The groups are shells around one centre, one inside the other: the same stretched ball of 5 dimensions in 8 sizes.
(in the rows, 128 means zero)
Some rows, each with its group after it:
[127 110  85 123 145 162 101 104 130 100 164 123 119 105 131 131 115  76
 157 114] | Q356
[136 107  74 113 152 135 126  87 117  81 158 116 117 104 129 126 119 111
 145 118] | Q533
[117 126  93  75 151 131 155  59 113 103 144 124  90 120 148  78  95 111
 124 128] | Q27
[125 117  87 114 102 162 150 109  98  85 131 116  96 170 154 101 112 100
 113 142] | Q233
[118 124 100  96 140 149 135  84 115 107 147 123  96 127 146  93 100  90
 133 124] | Q27
[142 110  85  87 186  56 158  55  90  72 144 104 118  92 125 113 119 166
 150 101] | Q512
[111 114  76 112  86 194 136 110 127 104 127 130 104 172 167 101 102  73
 125 149] | Q27
[137 113  75  77 168  75 177  48  92  70 136 108 106 111 137  95 112 166
 128 120] | Q512
[117 118  78 110 117 191 124  98 132 103 152 130 101 135 150 103 103  71
 127 139] | Q876
[108 122  77 104 111 217 118  95 147 116 156 139  95 134 156  94  93  49
 125 146] | Q157
[146 106  90 111 175  79 136  82  91  71 151 103 123  98 120 132 127 144
 156  99] | Q533
[155 110  61  98 150  93 186  67  77  41 144  98  98 127 129 104 126 177
 100 135] | Q157
[129 120 100 111 139 142 133  99 102  92 150 114  99 131 138 107 112  99
 131 121] | Q356
[120 122  69  92 120 180 151  77 124  92 148 128  88 137 152  84  98  94
 106 150] | Q533
[104 120  71  92  97 199 143  86 138 112 132 137  95 158 170  82  91  71
 118 154] | Q356
[140 112  85  93 178  83 149  63  97  76 151 107 113  95 125 113 118 147
 144 107] | Q876
[128 107  74 121 142 162 106  99 133  94 162 124 122 105 133 132 115  83
 155 118] | Q356
[137 110  66  76 154  71 190  48  87  63 123 106 108 128 145  93 114 178
 123 127] | Q233
[139 115  64  93 133 127 177  70  94  62 140 111  93 138 143  92 113 146
 100 144] | Q533
[126 108  60 118 111 184 129 101 130  86 147 126 111 138 148 117 112  87
 128 143] | Q876
[116 111  79 100 116 145 142  90 119  99 125 124 114 149 159 105 106 102
 141 132] | Q876
[144 100  64 122 145 124 132  94 109  65 152 110 125 113 128 138 128 127
 144 119] | Q512
[123 110  55  94 110 157 162  77 120  82 129 124 105 150 159  96 106 117
 116 150] | Q7
[134 106  70  95 140 100 163  73  99  73 127 111 116 133 145 110 117 148
 136 125] | Q876
[127 114  68  84 157 128 150  57 121  87 150 122 105 103 139  97 104 123
 132 127] | Q7
[114 115  79 116 118 202 107 104 143 111 158 134 107 127 148 112 103  54
 139 134] | Q7
[123 101  88 146 104 171  95 139 123 100 138 121 133 151 147 148 123  67
 167 118] | Q7
[120 116  79  80 132 114 170  65 105  91 121 119 104 144 158  87 102 133
 127 133] | Q7
[128 116 100 118 138 143 122 105 107  96 150 116 109 129 137 118 115  93
 143 116] | Q27
[124 109  62 129 106 214 109 114 141  92 160 130 110 134 144 124 112  61
 130 144] | Q157
[147  92  80 131 146  75 132 108  87  63 130  99 144 128 130 156 140 149
 170 100] | Q356
[134 111  62 112 131 167 136  89 121  77 158 120 105 121 137 113 114 103
 121 138] | Q512
[137 114  97  89 182  68 151  62  91  83 144 106 114  98 128 110 116 149
 151 100] | Q533
[141 109  98 121 158 104 125 101  94  80 151 106 120 113 125 133 126 121
 154 102] | Q27
[147 100  78 139 121 122 136 122  87  60 138 102 124 149 134 143 136 128
 138 122] | Q157
[125 122 101 101 164 138 121  81 116 103 164 120 101  99 130 106 106  92
 144 111] | Q233
[126 120 109 108 148 126 128  96 102 101 147 115 105 125 138 110 111  99
 145 111] | Q157
[126  95  73 139 106 157 107 127 124  91 132 120 139 148 148 149 125  86
 166 121] | Q512
[124 108 101 140 122 165  94 133 119 104 149 119 124 136 139 141 120  65
 164 112] | Q233
[124 100  88 128 105 127 129 122 103  90 115 113 133 166 155 136 123 107
 161 119] | Q233

New rows, each followed by its group:
[126 114  72  85 129 117 173  68 101  80 124 116 103 146 155  91 107 139
 120 137] | Q512
[117 111  79 113  89 169 145 110 112  94 120 122 107 178 165 105 109  92
 125 145] | Q356
[118 123  74  81 128 158 161  66 119  95 140 126  89 137 155  78  96 107
 110 145] | Q533
[122 110  81 117 134 168 109 100 133 102 156 126 117 116 140 123 110  77
 152 122] | Q533
[110 102  85 129  90 173 110 128 128 111 120 127 131 168 164 132 113  68
 164 127] | Q157
[145 119  72  95 151 124 171  69  91  60 155 107  88 121 131  93 115 144
  98 137] | Q7
[137  96  69 136 130 141 111 115 118  78 147 114 136 123 133 151 129 103
 162 116] | Q512
[135 101  90 139 115 133 121 129  98  81 132 109 128 153 142 143 130 105
 155 116] | Q356
[119 112  87 123  99 175 126 119 116  98 133 123 111 164 156 116 112  78
 136 135] | Q512
[140  96  76 153 115 159 103 138 112  75 149 111 133 139 132 159 135  90
 156 118] | Q157
[128 104  66  98 146 118 142  73 120  84 138 119 123 115 142 117 113 125
 150 121] | Q27
[118 109  92 112 118 137 130 104 112 102 125 120 121 150 155 118 112  97
 154 120] | Q533
[133 108  77 131 133 173 108 112 124  86 165 119 115 117 131 133 120  81
 142 124] | Q356
[139 113  63 109 132 156 151  86 108  67 156 115  97 127 136 107 116 119
 108 142] | Q512
[118 100  92 147  94 174  96 145 122 105 130 122 135 163 153 148 122  62
 169 119] | Q233
[142 111  46 100 118 151 179  75 101  52 143 113  93 145 144  96 116 142
  88 158] | Q233
[139  96  68 131 123 128 129 112 106  70 136 110 132 139 138 144 131 121
 151 121] | Q876
[124 115  69  83 144 130 157  61 117  88 140 122 104 121 148  93 103 124
 127 133] | Q533
[110 111  61 123  74 234 120 119 145 104 139 137 106 169 166 109 103  49
 122 159] | Q356
[126 111  64 115  93 177 153 105 111  77 132 120 101 169 157 104 113 103
 109 153] | Q512
[113 118  84 106 118 186 122  97 133 110 147 131 103 137 153 102 100  68
 135 135] | Q876
[136 100  55 127  90 155 155 114 101  62 123 112 116 175 154 124 126 123
 118 149] | Q233
[143 119  90  88 173  82 168  61  83  69 149 104  97 108 127  97 116 156
 122 115] | Q512
[118 122  72  85 118 165 163  72 117  92 138 126  88 146 157  78  97 106
 105 150] | Q533
[143  96  90 143 150 111 100 122 105  79 152 106 142 111 122 163 137 109
 178  95] | Q157
[120 117  74  98 109 160 158  88 112  89 130 122  97 158 159  91 104 106
 114 146] | Q876
[149 109  75  86 164  49 191  57  69  51 127  96 109 126 134 104 124 194
 123 118] | Q157
[118 110  50  95 102 178 156  80 131  87 131 130 105 152 163  95 102 103
 115 156] | Q233
[121 110  79  91 131 115 154  76 110  93 122 119 116 141 156 102 107 125
 143 126] | Q512
[128 112  57 105 117 175 146  86 124  80 148 124 102 136 148 104 109 102
 114 148] | Q533
[118 118  57 107  80 215 155 100 125  86 137 130  87 173 165  87 102  82
  90 170] | Q157
[141 113  69  86 150  94 182  60  87  61 135 106 100 129 139  94 116 164
 111 132] | Q533
[128 121  79  94 147 151 145  72 116  88 158 121  94 114 138  94 104 106
 118 133] | Q533
[138 106  62  95 153 109 156  66 108  70 144 113 115 111 136 112 117 144
 134 125] | Q512
[137 113  89  83 157  59 182  62  76  71 121 102 109 134 143  97 116 172
 132 115] | Q157
[127 113 104  86 183  66 139  62 101  99 139 112 121  95 133 112 111 137
 170  92] | Q356
[116 107  90 126 104 163 115 122 121 106 128 123 124 157 156 127 113  76
 157 124] | Q512
[117 118  92  86 152 123 139  69 119 107 140 124 108 116 147  97 100 106
 148 117] | Q533
[141 108  80 121 130 128 144 103  93  68 143 107 111 139 136 123 125 124
 128 126] | Q876
[125 117  55  77 129 143 178  54 115  78 136 123  93 135 154  79 100 132
 103 151] | Q157
[149 107  86 126 139 107 146 107  80  59 143  99 113 137 129 130 132 140
 131 118] | Q157
[136 113 105 104 186  86 123  78 101  92 158 109 119  86 120 124 118 124
 165  91] | Q157
[136 109  90  94 156  67 164  73  83  75 125 104 117 129 140 111 120 159
 145 109] | Q512
[124 122  94 109 134 167 127  96 116  99 157 122  95 127 140 103 106  82
 127 129] | Q7
[108 112  74 126  72 227 117 127 139 109 134 135 106 176 168 110 103  45
 127 153] | Q356
[123 116  73 116  91 192 146 110 113  85 137 122  94 170 157 100 109  87
 105 154] | Q7
[139 110  93 114 149 102 142  95  89  76 142 105 114 127 132 122 123 131
 142 112] | Q876
[147 110  92 109 151  76 163  89  71  61 134  96 111 135 131 118 129 160
 131 113] | Q157
[131 112 103 114 154 113 121  98 103  94 147 112 118 116 132 125 118 107
 159 103] | Q512
[122 117  80  82 138 119 165  65 107  91 130 119 101 135 152  87 103 128
 126 132] | Q876
[118 115  83 113 100 174 138 108 115  97 132 123 104 163 158 105 108  86
 126 141] | Q533
[124 109  66  89 147 126 146  64 123  90 140 123 115 113 145 105 107 121
 142 126] | Q7
[146  97  86 126 159  79 127 101  92  69 141 101 138 112 124 150 135 141
 170  96] | Q512
[149 114  87  74 199  31 182  38  73  60 143  97 107  90 121  99 119 193
 134 102] | Q157
